All groups share one centre, and each spreads out both ways along 13 directions, with some noise.
In the rows, 128 means zero.
Known rows, each followed by its group:
[155 137 111 120 125  86 118 119  66 159 177  89 111 177 136 116 136 113
  80  96 118]	vagu
[122 143 122 110 133 147 119 110 147 149 101 154 147 105 138 113 161 132
 134 143 109]	vagu
[124 156 136 156 100  58 114 166 117  81 145 156 115 116 125  84 123 102
 186 149 166]	suni
[142 103 145  83 143 159 252 111 172  58 162 205 118 141 150 137 154 134
  60 140 136]	Tivep
[146  66 126 130  86 112 123 129 115 134  98 139 146 123 122 157 121 141
 120 133 130]	dut
[176 100  78 150 115 114 166 102 156 138 133 108 133 165 134  99 142 109
 152 105 102]	sokof
[ 78 124 138  86 179 161 151  86 192 145  93  87 153 144 155  84  92 120
 149 104 136]	dut
[146  70 106 142 140 132 159 106 154 153 116 154 137 123 150 143 103 173
 112  97 153]	vagu
[112  81 159 138 101 125 135 118 134 137  94 116 105 139 135 118 156 117
 154  85 141]	dut
[147 119  84 156 119 125 137 111  75 101 151 104 108 180 110 137 117  75
 151 120 151]	vagu
[115 172 142 138 121  92 151  85 157 188 139 138  77 157 131 165 168 112
 129 119 120]	sokof
[151 116 111 140 105  74 128 141 166 140 112 128 149 122 131 113 116 143
 152 127 106]	dut
[196 117  66 134 132 197 126  59 144  86 124 116 110 142 168 188  86 122
 115  81 147]	dut
[128  90 135  98 142 189 120 127 111 173 117  76 156 108 146 129 158 123
  97 117 144]	suni
[148 140 120  89 149 115 144 112 215 155 144  72 110 129 130  99 140 139
 133  76  94]	Tivep
[155 139  62 125 159 103 168  78 150 100 158 163 120 164 129 114  89 114
 148 121 155]	vagu
[195 110 101 154 134  92  97 112 158 147 108 161 143 143 109 122  97 153
 142 101  68]	Tivep
[115 136 179 116 104 170  69 133  91 133  81 124 129 114 125 186 168  90
 111 135 109]	Tivep
[137  93 169 143  85 146 149 105 138 119 101 125 122 143 156 137 120 136
 115 117 126]	vagu
[100 108 142 128 148 147 151 164 124 127 106 154 174 114 156 113 148 112
 123 148 144]	suni
[150 119 129 119 166 122 130 132  93 161 137 158 181 132 147  91 144  95
 105 153 148]	Tivep
[113 113 153 105 144 134 151 110 157 152 124  95 127 155 124 126 113 131
 112 110 110]	suni
[118 113 154 120 134  96 163 141 147 132 138 156 143 125 125 100 115 138
 124 158 149]	suni
[145 109 142 165  90 135 158 117  97 102 116 172 141 163 120 143 111 134
 109 172  87]	sokof
[134 124 130 134  96 119 152 115 167 125 122 125 109 132 134 134 136 149
 132 118 109]	Tivep
[137 160  85 140 137 112 165 108 170 138 169 108 108 126 153  98 114 168
 131 118 137]	Tivep
[127 140 136 108  26 112 126  80 158 140 111 103  97  92 136 175 130 184
 120 162 117]	sokof
[ 95 152 138 103 131 119 122 152 138 130 122 113 130 114 100 111 162 100
 156 155 116]	dut
[106 111 156 118 139 100 190 111 174 174 135  87 130 179 147  76 129 130
 113  98  98]	Tivep
[ 92  84  90 122 118 112 162 113 124 132  90 141 167 146 138  96 117 137
 147 140 123]	dut
[ 90 120 124 166 145 100 152 166 120 147 112 152 156 142 138 137 122 107
 150 143 152]	sokof
[139 121 143 160 120 136 103 153 176 138  83 139 163  88 154 131  95 182
 132 126  96]	suni
[175 155  72 149 171 144 149 131 150 102 190  90 100 144  87 131 119  78
 174 126 146]	dut
[169 123 111 132  78  52 184 133 170 125 151 128 116 151 145 127 155 134
 114 118  91]	dut
[ 98 139 105 108  98  49 132 127 164 124 119 123  79 129 118 121 178 106
 187  85 138]	vagu
[149 193 142 135 165 146  66 139 127 115 136 147 128 109 123  99 116 144
 129 124  83]	sokof
[162 121 145 128 138 146 115 122 120 114 143 136 133 125 119  98 103 142
 115 136 119]	sokof
[151 143 132 129  82 140 124  97 178 117 109  72 101 139 118 141 148  85
 177 123 109]	vagu
[122 112 125 137 133 183 117 122 143 150 110  81 137 109 108 136 114 139
 147 140 126]	suni
[124 146 186  91 130 111 103 134 153  99 117 138  88 121 122 141 169  74
 147  90 148]	sokof
[116 147 113 167 125 109 130 131 122 116 143 133  76 151  98 184 116 113
 157 110 146]	suni
[148 106 135 105 120 151 159  83 126 139 134 116 127 158 131 140 130 111
  99 137 130]	vagu
[212 136 120  87 120 109 110  98 181 105 154 107  97 121 126 139 119 122
 121  94 117]	sokof
[129 104 150 106 146 100 102 132 122 167 103 148 164 130 140  95 114 160
  97 110  99]	Tivep
[140 102 127 108 127 127 154 137 142 103 138 129 126 120 104 145 136 110
 132 139 147]	Tivep
[118 154 130 121 177 128 127 131 128 151 139 137 151 137 142  79 132 116
 127 131 122]	Tivep
[156  82 200  97 137 133 124 146 153 123 128 121 139 121 132 158  89 139
  81 114 144]	dut
[108 107 130 143 133 164 154 161  92  52 128 146 124 138  98 135 124  88
 153 150 156]	dut
[162  91 106  99  99  92 123 100 124 128 155 102  69 140  95 179 125 143
 110  81 147]	suni
[122 112 124 139 160 184 143 141  88 145 129 132 187 120 142  96 134  99
 121 184 157]	suni
[ 89 139 117 103 202 156 118 161 125 138 142 110 165 109 108  92  87 153
 120 143 133]	sokof
[187 140 153 183 113 163  51 150 106  97 105 144 113 114 128 164 146  88
 148 102 110]	dut
[150 113 155 158 127  89 147 153 154 143 143  77 123 178  92 162  97  70
 154 132 127]	Tivep
[ 89 142  52 130 124 116 165 124 129 112  97 130 156 156 152 141 143 109
 147 129 104]	sokof
[154 124 107 139 132  82 129 137 165 136 129 150 120 119 126 144 124 136
 148 103 137]	vagu
[ 99 143 164 112 109  92 153 129 175 121 106 145 141 130 156  97 122 152
 124 136  96]	vagu
[120 116 183 128 114 175 129 154 160  85 114  96 134 106 133 118 105 134
 139 134 128]	dut
[ 68 147 177 118 125 108 159 135 134 169 129 135 119 134 145 121 149 155
  96 138 119]	vagu
[148  91 125 109 113  99 182 102 112  84 134 176 118 181  96 150 123  91
 114 146 125]	suni
[174 125 184 111 116 133 109 118  86 146 170 149 107 110 117 126 151 137
  77 156 152]	vagu
[124 112 118 148  92 127 130  93 122 135  95 158 100 142 104 131 177 117
 171 118 107]	Tivep
[124 134  62 176  72 124 133 131 111 105  90 111 147 149 161 119 161 118
 161 119  75]	suni
[124 101 112 180 116 101 126 138  82 186 124 125 106 161 140 190 156 124
 107  73 137]	vagu
[123 153 149  95 181 148 122 135 155 133 135  92 128 148 117 131 137  78
 127 103 116]	Tivep
[154 141 139 111 147 166 190 154 106  70 209 112  99 149  92 158 136  83
  89 164 149]	dut
[169  89 146 120  64 110  93 118 117 123 121  75 101 129 116 150 131 114
 133 105 132]	suni
[133 116 141 151 115 132 139 129 146 155  99 111 133 150 119 173 157  72
 151 134 113]	sokof
[ 99 119 148  98 160 113 125 152 153 130 136 118 138 107 106 102  97 145
 139 134 153]	dut
[190  74 160 117  99 116 118 113 176 118 106 105 118 123 166  58 173  97
 156  54 132]	sokof
[131 133  82 115 129 117 145  99 121 124 134 143 144 131 169 117 109 154
 107 126 143]	sokof
[168 104 117 123 116 134 117 128 106 129 121 129 155 136 122 134 135 107
 115 142 112]	vagu
[121 129 110 129 115  88 127 163 125 132 127 104 142 138 110 124 136 108
 146 136 107]	vagu
[134  84  96 132 162 110 213 118 158 117 159 130 141 172 116  99  88 103
 147 137 173]	sokof
[133  82 133  88 121 168  74 164 144 111 127   8 143  75  90  76  98 122
 184 127 168]	suni
[138  81 140 102 166  98 116 179  95 105 160 140 123 112 118  67 146 117
 129  80 186]	sokof
[116 114 107 119 124 119 159 131 143 122 123  95 129 152 121 128 139 104
 141 116 119]	suni
[109  94 147  76 164 126 205 158 234  98 163  76 117 129  72 117  71 176
 123 120 101]	Tivep
[119 174 136 132 108 116  97  95 164 185 115  73 123 124 168  62 144 160
 144 103  85]	suni
[172  96  93 140 118 170 206  79 145 167 148  74 154 166 172  92 159 102
 110 140 126]	Tivep
[144 153  95 173 132 126  96 140 132  84 110 161 141 116 134 124  99 122
 179 129 127]	dut

New rows. What belongs after each?
[ 91 115 121 151 112 137 167 126 121  96 110 137 135 148 141 110 112 137
 142 140 126]	Tivep
[113 128  98 145 161 146 137 136 121 180 116 110 171 144 135 147 122 121
 118 141 113]	sokof
[146 170 137  78 126  98 110 115 189  99 139 124  92 117 124  82 151 155
 129  80  68]	sokof
[122  95  68 107 166 140 159 123 110 136 134 118 168 141 156 116 106 123
 108 122 163]	sokof
[133 152 116 119 115 118 140  77 232 146 104 110 104 116 157 119 131 150
 169  93 113]	vagu
[140 101  97 162 117  85 184  94 115 158 178 160  88 160  86 150  89 178
 117 147 156]	Tivep
[123 161 107  91 148 105 115 115 143 133 145 125 105 114 142 136 140 122
 126 101 151]	sokof
[142 144 137 100 127 151 133  90 132 149 129 114 112 153 114 121 159 142
  87 115  47]	sokof
[125 125 139 144 120 125 119 120 142 140 116 121 111 126 126 124 139 119
 157 113 136]	dut
[147 126  94 151  80 100 137 108 108 135 108 169 146 138 160 146 138 149
 109 145  98]	dut
[138 121  99 191 120 105 125  93 109 163 136 155  93 145 111 151 113 121
 175 124 180]	dut
[136 151 118 155  95 103 131 109 105  83 154 113  93 167 129 105 110  99
 158 124 140]	vagu
[141 178 195 138 177 125 107 127 173 115 103 182 170 144 156  83  90 106
 128 141  83]	suni
[133 128 183 135 203 110  85 165 123 174 116 139 156 154 109  77 154  66
 144  92 105]	dut
[139 141 133  94 118 110 126  97 147 155 132 140  93 116 143 131 189 128
 113  94 130]	Tivep
[154 117 173 105 163 156 101 107 150 157 120 152 143 106 133 130  96 163
  88 128 124]	suni
[ 61 120 153 130 140 115 162 149 119 122 132 140 105 137 117 138 128 124
 136 124 167]	suni
[181 173  94 115 135 122 111 153 119 114 170 123 140 114  99 163 143 104
 111 174  98]	dut
[122 178 134 114 212 156 141  92 156 151 145 130 115 169 118 102 146  77
 135 101 108]	sokof
[ 96  90 144 122 113 112 144 108 122 192 118  97 125 145 103 101 144 141
 134 127 122]	Tivep
[139 165 166 144 109 106 158 136 213 140 108  77 144 154 203  75 170  82
 151  99  77]	Tivep
[121  90  99 124  93 106 184 104 141 153 146 104 117 138 100 153 116 139
 139 166 160]	dut
[153  58 126 131  88 113 136 177 145 110 100 101 181 113 120 148  88 145
 125 150 109]	sokof
[100 130 125  99 174  97 148 137 137 116 158 153 125 125 141  64 116 145
 128 103 168]	sokof
[128 150 163 138 159  93  90 133 113 158 101 170 150 158 136  99 150  82
 135 112  98]	Tivep
[157 112 114  91 160 115  89 124 151 123 115 170 128 108  85 135 114 158
 127  96  96]	Tivep
[106  85 211 152 169 102 118 127 141 160  89 161 121 165 166  65 126 122
 137  32 145]	dut
[125 122 102 120 121 117 146 119 110  98 136 126 121 152 114 112 129 103
 147 130 132]	suni
[169 170 153 147  95 129 113  51 183 160 134 135  99 110 168  95 117 168
 137 130 125]	sokof
[112 139 107 133 124 107 126  78 114 175 125 140  80 156 116 106 194  99
 164  95 135]	Tivep
[130 114  93  85 136 173 167 132 143 111 178  40 113 110 112 165 117 113
 120 141 186]	Tivep
[ 85 121 120 138 115  93  85 116 106 131  87 146 110 141 116 125 109 158
 153  86 108]	Tivep
[ 97 139 142 148 163 101 142 131 114 175 139 139 145 157 117  68 126 117
 141 145 123]	Tivep
[178 136 129 155  97 149 138 135 137  80 141 114  98 136 151 134 158 114
 124  95 101]	dut
[145 115 127 151 158  57  64 147  99 152  95 190 173 142 116  85 103 118
 155 113 108]	Tivep
[ 90 136  86 192  79  72 141 153 148 135  77 144 153 135 151 128 126 147
 183 142  87]	vagu
[ 73 150 158 113 127  92 129 120  79 155 147 173  80 121 136 176 166 114
 103 130 213]	sokof
[114 106 138  70 185 203  72 124 127 124  76  92 169 122  94 155 129  52
 149 122 132]	dut
[168 104  88 138 107  98 121  90 106 136 118 212 122 119 132 126 148 159
 121 120 128]	Tivep
[ 93 118 108 128 106 185 169 121 131  81 115 120 125 119 124 115 149 124
 156 153 136]	Tivep
[182 154 132 151 157 146  79 104 112 130 127 154 160 137 166 101  66 150
  98 125 102]	suni
[142 138 144 124 165  90 139 122 178 164 134 115 128 166 127  92 129 110
 134  93  88]	Tivep
[115  92 106 124 141 155 116 115  75 144 122 105 153 150 122 147  81 142
  99 131 142]	Tivep
[130 136 120 127 116 123  96 146 114 165 118 105 149 110 131 111 160 136
 124 133  94]	vagu
[157 133 130 135 136 134 140 118 132 121 130 170 138 134 140 134 128 131
 107 136 110]	Tivep
[140 122 132 118  86 100 145 118 149 144 119 126 130 137 134 156 131 162
  95 132  75]	sokof
[129 153 157 111 133 144 155 120 136 166 154  67 118 153 166 141 172  65
 101 123 146]	Tivep
[191  80 123 120 117 153  72 155 111  99 116  56 164 115 139 124  96 102
 127 103 130]	suni
[123 107 111  57 148 158 132 111 152  73 107 140 126 112 145 141 116 162
  86  75 114]	Tivep
[111 156 156  81 152 117 102 128 175 144 117 114 137  99 137 121 114 147
 121 123 123]	dut
[166 116 118 148 144 119 130 130 125 130 136 140 137 147 127 131 122 101
 130 122 132]	sokof
[140 142 111 139 121 103 162 100 182 168 136  96 112 160 111 141 127 130
 143 126  88]	suni
[108 182  88 157 137 116 122 104 117 196 155 127 137 113 131  80 121 177
 142 174 124]	dut
[138 109 149 107 132 125 114 141 135 114 128 125 134 110 135 102 121 138
 123 114 142]	sokof
[128 109 115 133 137 129 126 129 106 112 128 162 131 121 133 134  95 165
 109 122 144]	suni
[ 95 110 175  90 141 143 119 160 113 167 112  83 154 129 146 113 161 134
  74 104  94]	vagu
[ 87 104 139 110 147 176 160 134 124 101  81 144 169 143 139 114 150  92
 130 141 106]	suni
[107 125 117 138 121 119 125 145 148 139 120 113 133 103 139 109 124 167
 140 120 133]	suni
[151 143 112 104 143  99 127 119 122 133 141 175 148 125 125 116 140 117
 113 153 118]	vagu
[130 125 158 133  89  93 146 126 136 158 134 119 121 141 134 143 138 139
 106 140 114]	vagu
[137 158 143 153 133 138 113 126 122 147 153 122  97 132  77 127 143 127
 147 144 102]	sokof
[157 129 109 136 123 102 111 138  89 126 131 172 131 138 110 169 147  97
 118 140 127]	dut
[ 82 161  71 118 210 141 191 128 159 173 166 116 118 146 118 132 154 113
 136 120 144]	suni
[163 132  89 107 131 136 112  98 102 118 113 159 136 142 111 145 175  57
 145 139 120]	vagu
[160 152 110 108 170 158 169 128 153 155 194 101 140 108 132 112 136 124
 103 168 155]	Tivep
